The groups are shells around one centre, one inside the other: the same stretched ball of 4 dimensions in 10 sizes.
(in the rows, 128 means zero)
Known rows, each followed by its group:
[136 102 130 122 242 101 124 233 198]
Z960
[154 139 144 152 135 122 121 120 135]
Z229
[ 92 110 105  99 158 138 140 172 162]
Z853
[128 133 135 169 120 126 126  92 128]
Z229
[152 122 132 114 183 117 122 187 152]
Z229
[139 114 128 145 182 111 121 163 135]
Z405
[ 97 113 106  91 157 140 139 177 162]
Z900
[137 149 129 148  58 147 126  53  75]
Z544
[116 125 132 155 147 124 131 126 164]
Z418
[160 143 144 149 121 126 119 110 119]
Z229
[149 136 138 127 144 127 125 146 149]
Z97
[107 137 125 182  69 141 131  37  95]
Z263
[160 138 141 145 135 122 118 124 120]
Z97
[148 150 135 146  75 141 123  71  88]
Z405
[ 81 142 104  87  51 175 149  87 131]
Z960
[122 116 131 148 182 114 128 162 177]
Z544
[143 150 133 110  90 148 129 110 126]
Z343
[121 127 128 123 148 131 132 150 168]
Z343
[136 109 128 154 195 105 120 168 142]
Z900
[148 116 125  93 199 119 124 216 161]
Z544
[141 135 131 104 142 134 129 158 155]
Z97
[145 168 137 131  27 161 130  40  88]
Z263
[110 141 110  70  79 166 141 125 128]
Z853
[112 150 119  98  58 166 140  87 123]
Z405
[116 129 122 156 104 135 129  86 106]
Z343
[105 117 109  91 148 141 137 170 152]
Z343
[151 136 126 102 122 138 125 142 110]
Z418
[158 131 137 125 160 120 120 161 138]
Z97
[ 96 130 108  76 113 157 144 151 162]
Z853
[159 144 140 115 127 133 124 139 136]
Z405
[146 147 128  85 103 150 131 139 131]
Z853
[143 116 140 140 213 104 123 196 191]
Z263
[ 86 128 114 134  98 149 142  96 147]
Z418
[110 136 131 175  97 135 132  68 133]
Z263
[127 128 125 165 111 129 124  86  93]
Z418
[109 130 108  60 121 157 141 169 152]
Z544
[128 122 116  76 162 137 132 194 157]
Z900
[ 87 121 104  71 136 153 146 173 177]
Z960
[132 112 134 165 196 104 122 162 162]
Z900
[148 100 133 142 247  91 117 223 175]
Z960

New rows. What belongs after each?
[147 114 131  98 218 112 125 230 189]
Z418
[142 109 130 108 227 108 124 230 189]
Z544
[168 127 140 102 193 115 120 207 166]
Z960
[163 140 136 133 120 129 118 119  97]
Z418
[145 122 146 199 174  99 116 120 143]
Z263
[ 89 124 100  60 118 161 147 164 159]
Z960
[132 123 131 127 169 122 128 166 168]
Z97
[156 131 139 126 163 120 121 163 149]
Z97
[140 108 135 143 223 100 121 202 181]
Z853
[103 139 116 145  59 154 135  54  93]
Z853
[134 114 139 187 189 100 120 141 156]
Z960
[111 123 121 118 148 134 135 152 165]
Z97
[ 99 135 117 142  80 150 137  74 117]
Z343
[115 146 125 136  65 153 135  67 112]
Z97
[148 154 138 121  83 146 128  96 122]
Z900
[163 123 141 145 187 106 116 170 142]
Z343
[135 106 123 135 202 108 121 188 146]
Z544
[108 135 124 162  88 141 133  68 115]
Z405
[171 147 145 135 118 128 118 118 113]
Z853
[146 123 128 124 162 122 122 161 130]
Z229
[ 96 117 114 110 151 138 139 159 173]
Z900
[127 125 120  79 159 138 134 190 169]
Z405
[118 144 122  99  88 155 138 114 139]
Z229
[138 144 128 130  84 144 127  88  96]
Z229
[161 122 141 173 176 102 113 140 119]
Z544
[149 139 150 187 128 116 120  89 134]
Z263
[122 139 129 125 110 142 134 115 150]
Z343
[138 130 140 170 145 117 123 115 140]
Z343
[ 99 130 106  59 114 161 145 163 161]
Z418
[105 115 115 121 159 130 134 158 157]
Z97
[151 116 144 170 204  97 117 167 164]
Z544
[148 139 143 145 139 124 124 128 152]
Z853
[129 103 127 168 202 101 119 164 140]
Z263
[137 111 127  91 224 114 128 239 201]
Z263
[ 97 129 116 129 105 146 139 105 140]
Z229
[115 104 119 117 212 114 130 208 185]
Z853
[ 95 129 115 143  94 145 137  86 123]
Z405
[169 151 148 168  94 127 115  73  89]
Z418
[163 134 140 143 147 119 117 136 118]
Z343
[131 125 128 163 131 123 123 106 108]
Z405
[115 124 121 162 116 130 128  92 106]
Z853
[133 111 116 103 183 122 125 192 138]
Z263
[100 138 117 131  76 154 139  79 121]
Z229
[123 116 117 104 171 128 130 182 153]
Z97
[ 96 132 119 138  96 146 139  92 140]
Z900
[107 123 121 178 111 129 128  76 104]
Z263
[103 129 111  81 120 153 141 153 156]
Z343
[ 96 146 113 126  40 166 141  50  99]
Z853
